There are 5 ways to turn a row about zero (a turn may also mirror it). The second row of each pair is the first, turned, with some noise. The first 45 pairs use one turn. New pairs use 3 turns, one after the other, and a turn may come again.
In the rows, zero is written as 128.
Known pairs, each followed by its turns in order:
[163  84  76 122  77 159  85 178]
[161 153 183 185  66 146  89 132] : (2)

[170  79 137 106 160 155 121 161]
[160 165 106 162 120 146 122 180] : (1)

[118  94 171 136 170  85 172 153]
[104 122  82 105 204 147 123 113] : (4)

[105 141 155 101 158 152 127  99]
[169 128 111 155 126 100 105 145] : (3)

[129 170 146 126  91 113 116 144]
[181 118 129 134 145 112 149 125] : (2)

[ 83 104  91 101 125  83 112  77]
[114 110 105  92 157 168 188 107] : (1)

[122 167 161 140  90  95 140 152]
[195 108 105 114 141 103 140 136] : (2)

[164 157  90 144  99 155 113 138]
[ 84 109  93 159 108 124  96 107] : (0)

[162  89 175 140 132  79 131 175]
[134  75 132 145 116 130 119 214] : (1)

[137 172 139 116  78 124 113 102]
[151 113 119 164  85 107 159 135] : (4)

[ 89  92 153 138 165 168 158  94]
[ 56 147 135  92 157 107 102 133] : (2)

[ 83 103 169 104 160 156 129  91]
[ 71 131 144 114 189 113 114 146] : (2)

[119 119  93  86 137  94 174 110]
[ 92 117 141 131 105 111 112 196] : (3)

[123 160 149 168 138 139  84 114]
[132 135 114  91  94  80 120 121] : (1)

[147 160  83  78 177 173 157 166]
[ 84 162 140 184 161 109 162  70] : (0)

[ 94 160  96 169 136 118 130 147]
[114 123  79 117 114 108 169 138] : (0)

[104 138 125 136 125 116 159 178]
[ 89 115 112 124 112 143  95 113] : (3)

[ 99 106  87 136 125  95 147 170]
[150  94 175 117 145 178 125 138] : (1)

[113 173 153  86 112 103 141  87]
[146 132 117 147 168 136  92 189] : (3)

[108 137  76 142 125 116 169 167]
[129  82 142 100 117 187 115 146] : (4)

[ 92 143 141 102  89 138 100 170]
[122 156 181 112 153  96 151 145] : (1)

[156 149 142  95 118 164 146  76]
[141 140  88 132  82  75 106 122] : (4)

[107 164  99 172 112 171 162 114]
[137 107  56 170 133 116 146 124] : (0)

[177 154 101 155 122 145  84 137]
[112 162 118  91 114 125  68 141] : (1)

[117 142 106 120 109 179 178 157]
[128 121  94  96  78 150 101 138] : (3)

[124 138  82 111 156 171 178 151]
[114 178 100 132 133 143  91  70] : (2)

[102 131 174 111  90  91 152  80]
[128 179 125 176 157 150 100 176] : (3)

[145 126  79 178  85 161 115 154]
[109 131  61 144  92 137  99  98] : (0)

[ 81 164  83 143 171  97  96 163]
[139 188  83 122 119 170 178 160] : (2)

[161 136 119 117 106 150 167 116]
[142 144 141  89 105 157 110 153] : (3)

[144 125  77 160 124  91 150 136]
[119 110 137 100 104 186 142  89] : (4)

[104  84 133  84 156 137 108  92]
[ 79 149 136 108 141  73 131 142] : (4)

[107 135  79 102 159 136 118 125]
[125 148 155  82 111 131 127 161] : (4)

[102 108 156 108 114  84  79 148]
[119 106 150 149 170 114 184 142] : (4)

[ 81 112 149 156 135 179 178  87]
[ 73 159 140  87 152  72  99 106] : (2)

[ 78  98 169 114 173 163  85 142]
[189 159 126 113 109  94 187 148] : (1)

[178 108 108 105 140 123  98 106]
[101 157 169 147 114 129  92 146] : (0)

[113 155 154 138 105 122  87  95]
[109  83 128 122 124 148 120 169] : (0)

[100 112 159 162 158 145  80 168]
[136 155 159  81 129 160 113 189] : (2)

[ 80 111 148 104 131 153 154 150]
[123 119  95 164  84 130 102 126] : (3)

[141 166 111 155  80  82 120 108]
[ 92 155 129 107 188 167 133 144] : (3)

[146 162 150  98  93 110  97 176]
[187  94 147 147 147 116 164 144] : (4)

[170 132  83 104 120 134 150  97]
[124 140 156 184  95 112 112 113] : (0)

[148 116 140 152 167 141  84 159]
[ 88 167 118  95 154 122 106 134] : (0)

[139 126 109  98 135 176 148 124]
[138 175 120 166 136 139 123 109] : (1)

New pairs. What belongs after each?
[ 91 141 114  77 125 166 127 152]
[140 129  83  90 141 105 133 174] : (1) (3) (1)

[148 127 102 108  95 176 115 116]
[110 113  87 124 116 118 118  80] : (1) (4) (0)

[118  84 106 101  83  90 121  85]
[ 92 176 124  70 129 134 163 105] : (3) (3) (1)

[167 122 145  89 174 177 100 153]
[180 118 119  90 122 164 183 155] : (2) (4) (2)

[ 96  88 164 152 131 126  78 176]
[151  85  95  74 150  80 114 117] : (4) (4) (3)

[100  90 178 139 166  96 150 153]
[104 161 191 146  83 113 123 104] : (0) (4) (0)

[ 85 106 147 159  91 170 113 169]
[107 197 141 126 158 103  94 105] : (2) (3) (4)

[153 145  81  76 154 144 167 177]
[144 174  78 109 135 167 159 183] : (1) (0) (2)

[ 93  91  84 158 141 152 116 116]
[ 85 163 105 121 134 109 155 152] : (0) (0) (3)

[150 106  96 146  92 165  97 175]
[179 141 103 138 112 167 179 126] : (1) (0) (1)

[117 124 176  89 174 149 136 173]
[ 99  73 107 135  88  91 148  87] : (3) (4) (1)

[111  87 170 154 167 161  90  98]
[172  95 124 103 141 117 172  63] : (0) (0) (1)

[138  79 109  89 141 122 127 127]
[143  86 103 153 136  90 128 135] : (2) (1) (4)

[113 162 163 138  89 122  84 145]
[ 82 168 126 113 116 175 130 127] : (0) (3) (3)

[121  82 117 155  83 171 162 164]
[120 103  47  85 114 146 121 148] : (0) (0) (0)

[ 97 170 131 132 164 155 166 159]
[110  96 154  70 116 147 167 130] : (0) (3) (0)

[125 117  97 178 154 120 157 113]
[137 123 122 163  87 104  92 105] : (0) (2) (0)

[133 169  92 122  97 171 104  88]
[184 130  79  99 104 100 121 128] : (4) (3) (3)

[136 103  81 107 125  95 148  77]
[124 131  86 133 115 184 120 175] : (3) (3) (0)

[151 152 153 105 147 173 179 126]
[101 116 146 113  97 157 192 151] : (0) (1) (3)

[153  77  77 169 176 173 153 164]
[ 84 188 186 124  97 111  65 138] : (2) (0) (2)

[ 93 173  83 123 126 142 170 148]
[176 169 134 183 140 131 142 113] : (4) (2) (4)

[173 132  93 159  98 174  86 167]
[149 146 104 116 134 131 155 223] : (3) (2) (0)

[145 100 141 115 104 179 154 148]
[158 126 106  92 148 141 127  73] : (4) (2) (0)

[105 151  80 165 151  84  95  89]
[ 97 130  95 118  84 124 124  58] : (2) (0) (4)

[111 116 123 112 139 121 146  83]
[110 122 123 135 159 149 160 126] : (3) (0) (1)

[ 77  80  90  89  88 138  86 132]
[ 97 158 167  76 103 161 101  67] : (2) (4) (2)

[139 113  91 164 178 133  78 153]
[ 94 159  93 131 123  71  91 108] : (0) (0) (2)

[137 155 125 109 111 113 119 150]
[141 103 149 109 128 139 150 118] : (0) (4) (1)

[172 160 101 107 129 124 145 131]
[108 129 115 163 134  88  94 139] : (0) (1) (2)

[106 143  94 114 119 136 149  84]
[138 152 111 147 127 169 160 107] : (0) (1) (3)

[142  83  86 105 120 124 125 147]
[117 154 139  96 149 127 119  78] : (4) (3) (3)

[177  81 113 102 166 150  84 167]
[175 118 187 118 167 160 153 103] : (3) (0) (3)

[137  89 167 109  78 174 116 165]
[ 61 132 136  78  89 123 132 137] : (3) (4) (1)

[172 169 170 107  83  84 179 171]
[132 139 105 154 223  89 184 154] : (1) (4) (0)

[148 123  77 139 148 172 106 132]
[133 165 109 110 144 130  74 112] : (2) (3) (1)

[121 152 137  81 135 176 153 112]
[184 156 129 137 156  96 143 153] : (4) (1) (1)

[180 172  84 165 156 113 160  90]
[170 106 127 129 133  67 110 191] : (4) (2) (0)

[122 177 153  97 142 146 106 156]
[133 142 154 184 134  97 140 100] : (1) (4) (0)

[148 107 177 167 140  94 177 166]
[158 144 164  96 178  88 158  94] : (3) (2) (0)

[ 96 166 148 143 101 112 123  78]
[ 78  90 127 106 134 146 130 165] : (1) (4) (4)

[ 80 139 164 121 130 127 121 121]
[133 117 139 163 102 113 166 128] : (4) (0) (0)

[178 163 114  77  89 151 107 126]
[119 153  83  93 142 171 170 124] : (4) (1) (0)

[ 94 162 178 123 168 126 163 127]
[126  62 110 148 115 160 133 158] : (3) (1) (3)

[163 119 178 150 134 152 157 117]
[143 117 119 167 155 125 183 145] : (1) (3) (0)

[167  93 155 162  90 137 150  77]
[161  93 157 135 154  69  88 160] : (0) (4) (0)

[180 126 154 121  87 119 131 160]
[117 110 119 189 114  86 129 111] : (2) (3) (1)

[111 112  93 114 178 155 165 169]
[ 94 113 101 108 136  67  94 161] : (3) (4) (2)

[ 80 124 114 143 159 130 164  93]
[138  96 124 139  80 164 136 160] : (1) (4) (0)

[140 113 150 147  92 130 158 118]
[112 160 137  85 117 114 120 143] : (1) (4) (2)

[146  98 149 120  77 170 163 161]
[179 153 125  96 155 136 112  66] : (2) (2) (0)

